There are 5 ways to turn a row about zero (a turn may also mirror it). The second row of each pair is the first, turned, with some noise. The first 50 pairs use one turn. New pairs use 3 turns, one after the other, and a turn may come again.
Known pairs, each followed by its turns in order:
[  0  43 -48  42 -29   4 -48 -31  37]
[ 51  26  62 -31   3 -41  35 -11  -3] => G

[-50  37 -49 -12 -18 -55   2   8 -20]
[ 34 -40  -5   6 -16 -45  -7 -68 -25] => G

[-28 -37   2   1  42 -56  56 -15  -5]
[ 26 -46  32  39 -11 -37 -59 -14 -18] => P

[-40  57 -51  56 -53  17 -11 -41 -13]
[-31 -55 -89   3 -37  35   5  13  25] => V

[ 53 -35 -22 -43 -53 -51  47   3 -54]
[ 31  48  -6 -48  62  78  -2 -17   8] => V

[ -1 -52  18 -10  -1 -47 -35 -41 -44]
[-51 -37 -33 -11 -30 -45 -28 -10 -38] => F

[-46  21  26  20  34 -54  -3  14 -39]
[ 22 -49  55   9 -30  35  24 -14  26] => V

[-10 -23  55  38  33 -21  31 -25  45]
[  5 -17  -1 -25  89  -3 -32  18   9] => N

[ 13   7  38 -25   8 -33  23 -25 -17]
[-42 -33   4   6  -4   9 -45 -14 -10] => P

[-10   6 -50 -17 -30  26 -19 -23 -52]
[-30  -4  34  24   5 -53   0 -40  28] => G

[-41 -40  28  49  18 -42 -33  21  -3]
[ 36  42 -43  17 -56  27   2 -17   4] => G

[ 30  12 -52  16  -8 -20 -45  47  12]
[ 26  49 -19   1 -44  19  30  23 -40] => P

[-31   1 -44 -52  42 -30 -46  -5  31]
[  8  39  17  84  11  17 -12  34 -21] => P

[  5  16 -54 -22  58 -34  -3 -20 -46]
[  2 -28 -21   7 -18 -42 -51  27  53] => F

[ -2 -47 -34 -43 -25   7 -55 -19 -50]
[-55 -13  -1   4  85  33  -5  19 -13] => V

[-12   8  46  57  47   1  27  18  29]
[ 40   1 -30 -11  58 -27 -41  24  -3] => N

[ 43  -3   3  -1  21 -42  49 -51  48]
[ -6  34 -69 -33  31 -16  15  51  10] => F

[ 23  51 -34  53  21 -38 -30  12  27]
[ 79  34  29 -19  -3 -23 -24  11 -27] => G

[ 40  -8  21  50  44  21 -54  -7   9]
[ 22  19   2 -14  34 -63  37  41 -11] => N

[-35  30 -15  36  37  43 -49 -28 -21]
[ -7  74  30  32   9 -28  25 -20 -31] => G

[-17 -37 -16  21  -1 -13  11  35 -47]
[-16 -49  23  25  14 -31  16 -12   9] => F

[  5 -13  19  -8 -16 -31 -45  54 -34]
[ 35 -36 -34   8 -19 -24  51 -32   5] => N

[ 31 -32  17 -55   8  53  17  14  48]
[ -4  62  -3   1  34 -71  14  -6 -29] => V

[ -4  -7 -30 -41 -15 -39  28  44 -46]
[ 19 -13 -25  18 -73  13 -38  26  19] => P

[ 53 -10   7  10 -14  47  -8  28  15]
[ 20  11  51 -29   4  12  16  28 -27] => F

[-40  35   6 -22 -50 -44  34 -12   3]
[ 20  13 -33  29  -7  43  42 -37  30] => V

[-33 -39 -47 -22   5  30  12  41 -13]
[ 24 -56  20  51 -13   8  25  13  15] => F

[-11  -8 -39  26  27 -19  41 -42  -6]
[ 51 -32  -9  23  24 -11 -29 -30 -22] => P

[-34  -3  16  11 -18 -50   5  11  14]
[ -8   7   9  -1 -10 -47 -34  27 -17] => P

[ 35 -25 -11  25 -54 -57  44  -1  29]
[ 17 -17  42  27  52  36   1 -58 -35] => N

[-50  10 -21  18   2 -46  24 -15  57]
[ 56 -17 -36 -31  -7 -19  48 -12 -41] => G

[-31 -40 -57 -51  17 -13 -23  34   5]
[ 32  12  11  74 -35   7  10  47  15] => P

[-45  24  40 -25 -54  23  33   1 -36]
[ 24 -13  -7 -17 -18  22  30 -86  10] => F

[ 46  39 -32  20 -26 -10 -24 -14 -12]
[  4   1  36  42 -21 -11  27  18 -48] => N

[-27 -57  16  36 -21  16  11 -21  -2]
[-25  24 -33 -19 -27   8  42 -10  39] => G

[ 35 -19  -6  43  17 -18 -34 -50 -47]
[ 13 -57   6 -14  20  34 -61  22 -27] => V

[ -4  35  34 -43  25 -44  35 -31  -9]
[-23 -52  -7   9 -24  -2 -13  19 -68] => G

[  8  57 -24  48 -19  12 -10  -4 -40]
[ 35  27 -35 -61  17  31 -13  -5 -11] => P

[ 15  36  51  10 -40 -55  44  10  10]
[ 41 -51   5  57  40  39 -20  -6  -4] => N

[-17  20  45  47 -14 -36 -50   1   1]
[ -3 -28  21  42 -54  41 -17  -4 -28] => V

[-16  21  51 -13 -20  18 -54  34 -27]
[-10  17  39  32 -12  63 -13 -38  -1] => G

[-54  41 -20  14 -38  43 -25  -6 -15]
[ 28  41 -26 -31  48   6   0  36  47] => P

[ 45  13  25 -50  25 -30 -40  25   2]
[ -9 -21 -16  57   2 -46  38 -15  37] => N

[ 11  13  18 -46   5   5 -49  -9 -39]
[-13 -13  16 -28 -63   1 -44  -7  -4] => F

[ 53  37   7  55 -56  24 -46 -56   5]
[  2 -16 -77  16 -29  30 -47  39 -69] => V

[ 37 -20 -22 -49 -33  17 -27  14 -10]
[-11  27  15  21 -34   7  54 -30  25] => N

[-35  15  15 -24 -12   1  37  55 -15]
[ 28  -3 -43   7 -27  28 -37 -23  21] => N

[-36 -39  38 -44 -37  30  55 -24 -31]
[  1  -1 -21 -14  49  -2  54 -77 -29] => V

[-36  33 -35  27  32  11  16  53  21]
[12 24 34 59 22 12 11  6 55] => F

[-46  28  57  54  15 -49  24  -2 -21]
[-50  43 -19  14  19 -43  10 -69  28] => F

New pairs, each followed by its turns in order:
[-33 -32  33  49  46  54  55 -49 -16]
[  0 -65  61 -65  24  10  27  32 -43] => F N P

[ 14  -7 -20  11   7   5 -25 -48  24]
[-11  23  37  -8   8 -17  22  36  13] => V V P

[ -7  47  17  13  -2  42  36  46 -58]
[-31  12 -10  42 -81  16 -37 -12  -1] => F F N

[ 48  55   1   7   9  54  -5  16 -22]
[ 31  20  44  -5   5 -40 -10 -54  -3] => G G F

[  1 -55  23  23   8   2 -16 -22 -28]
[ -2  46  19 -24  18   5   4  27  38] => F V N

[-39  15  19  22 -49 -44 -48 -34 -25]
[ 31  86  28  -7 -16 -25  11  28  12] => P G G

[ 57  -9  32 -10   3  57 -18  38  19]
[-14  68  16  32   2  24  -7 -46  12] => N F P

[ 40   7 -35  44  -7  48  52  33  52]
[ 65  10   4  -6 -90  13 -32 -17   5] => N P F

[-32 -48  -6 -19 -27  -7  13  56  57]
[ 56  25  46 -13 -33  12  42  32  36] => V N P

[-10 -32  15  53 -24  14 -38   0 -29]
[-12  48  46 -14 -20 -41  -5  -8   0] => V P V

[-16 -14 -14 -37  42 -20  40  16 -11]
[ 37  42 -27  20   4   4  18  23 -34] => V N G

[ 19  12  30 -20  38   2 -42 -28  54]
[  1   4  12  58 -23  16  61  29  -2] => V G N

[ 20 -27   6 -12  14  -8  -5 -26  -4]
[-14   6   0  -3  34  15  19   0 -20] => F V G

[-55   0  18  49  38  16  22  17  54]
[ -7 -26  -9 -51 -52  25  17  51  34] => P G P

[-46 -10 -44 -25  56 -52  54 -45   7]
[  5 -12  19  53 -38  61 -56  64 -12] => V V V

[ 22 -21  -2   7  34   3 -32  50  42]
[-37 -18  -8 -31 -43  31  14  12  40] => P G N

[ 16  33 -41 -11 -17 -53 -27  18  -1]
[-35  -9   6  40   3 -23  51  14  36] => N V G

[-56  21 -17  25  16  42 -52  19  46]
[ 64 -52   3   7 -48 -45  -8  23 -11] => V N F

[  4  38 -37   0 -28 -51 -48 -47 -42]
[ 19 -45 -55  40 -63 -14 -26 -19  21] => G F F

[ 44 -28 -13   8 -29 -21 -52  44 -29]
[-38 -12  10 -22  53  57 -26  29   0] => G G G

[ 50   2  23  -2  28  -2  17 -16  52]
[ 27  -8  12  -3 -35 -71   4   9  -4] => P F G

[-42  12 -51  24 -27 -28 -35 -57 -10]
[ 38  -2 -15  19  88 -34   5  21  -4] => N G P

[  2  42   9 -23  -4  24 -17 -56  20]
[ 15 -37 -17  -3  55 -12  15  17  34] => F G N

[ 48  -8 -50 -48  -6  31   4  -5   9]
[ 30 -53   8  33   5 -45  33 -12  20] => P V G

[ 45  27 -27  16  30  -1 -40  18 -52]
[-13  -4 -47   1  17 -35  16  36 -60] => N V V

[-24  48  -1   4 -37 -57  -3   7 -51]
[-23 -40 -12 -32 -44  27  -4 -61   7] => V F P

[ 28   7  -7 -56 -35 -47   8  12  23]
[-46 -21  35 -34  -3   9  43 -33 -22] => N V N

[ 6 40 19 50 -4  6 11 -7 50]
[ 30 -60  20 -30 -19   2  15 -24 -16] => P G N

[ 22  43 -26 -51 -57  26  37  14  19]
[-46 -33  28  15  20  19  -1   8 -80] => N G G

[-24 -54  46   4 -31 -32 -39  39  21]
[-60 -25  12  -6  10  70 -20 -31 -15] => P P F

[ 29  -1  28 -15  -8 -28  57 -20   4]
[  9  23  -3 -12  69  -8   2  32   1] => F N P

[ 37  51 -39 -27 -36 -24 -45   8  47]
[ 28  18 -17   6  56 -40   0  71  33] => V F N

[ 28 -28  52   9  -2  45 -11 -16 -29]
[ -1  20 -45 -58   3  14   7 -34  23] => P F V

[ 22  16  27  41 -27 -51   2   8  17]
[-24  28   4  29 -18   3  47  -3 -46] => G G F

[ 42  39  26  -7  39  47 -36  -4  -8]
[ -6  23  40  45  51 -20  15 -38 -16] => P P P

[ -2   9  51 -31  35  -8  29  55  55]
[-28 -67 -54 -22   7  10 -17  -1  53] => P G P

[ 43  14  15  33  25   6 -31 -18  37]
[ 15  16  30  21 -57 -12 -21   2 -32] => G G F

[ 45 -55  -8 -38 -33  54 -29  23  17]
[  2  37  45   3  29 -35 -83 -20   4] => P F N

[ 21 -37 -38  28  44 -57  52 -31 -38]
[-11 -16  29   9  29  33 -48 -84  47] => V F G

[-55  56 -16  50  11 -39  -5   8 -28]
[ 27 -78 -21 -12  24  47  41  -5  14] => G G N

[-31 -51 -46   4 -34  14 -40  36  39]
[ 24  55   1  12 -67  41 -20 -46  21] => G F P

[-42  12 -13 -20 -29  46  28  43 -32]
[ -3  24 -60  15 -17  41 -23 -42  25] => F G N

[-17 -18  39  46   2 -35  19  36   0]
[-25 -18  -4   2  -4 -63 -24 -33   8] => F G G

[ -6  21 -30 -39 -40  -3  24  20 -43]
[-51   6  -3  24  20 -37 -26 -17  41] => N G P

[ -1 -50 -30 -30 -26  46  57  18  32]
[ 25 -86  35  -3  21 -24  20  19 -34] => P N V

[-55 -36  20 -10 -55 -26   1 -13  -9]
[  9  21 -21 -18 -20  11  -3  61  60] => G N N

[ -5  29  50  17 -19 -43 -15 -50  39]
[-17 -10 -10 -32  41  35  38  14 -66] => P F N

[-12  12  37 -46   7  31  35 -42  30]
[-30  16  30  27 -41 -41 -11  13  42] => V P G

[ 57  48   6  55  33 -30   6 -57 -27]
[-17  23  32  23  25  55  59 -42 -55] => N P V

[ -6  33   4  37  50  -4 -36  37   5]
[-18 -48 -42  29 -22 -12 -18  26  28] => F P N

[-32  -6  44  14  -2 -15  51 -18 -10]
[  8 -21 -48   1   9  46 -10 -48   4] => V G N

[-18  21  40 -28  47 -39 -57  17  53]
[-44 -59  10  67   6  -4 -35 -37  23] => G V G

[-37 -50  -8 -22  14 -26  23 -49  41]
[ 16  16  41 -34  12 -53 -39 -27  32] => G F V

[-32 -18   9 -14 -49  54 -54 -12  -7]
[ 11 -43 -66   5  12   0  -9  13 -62] => G V P

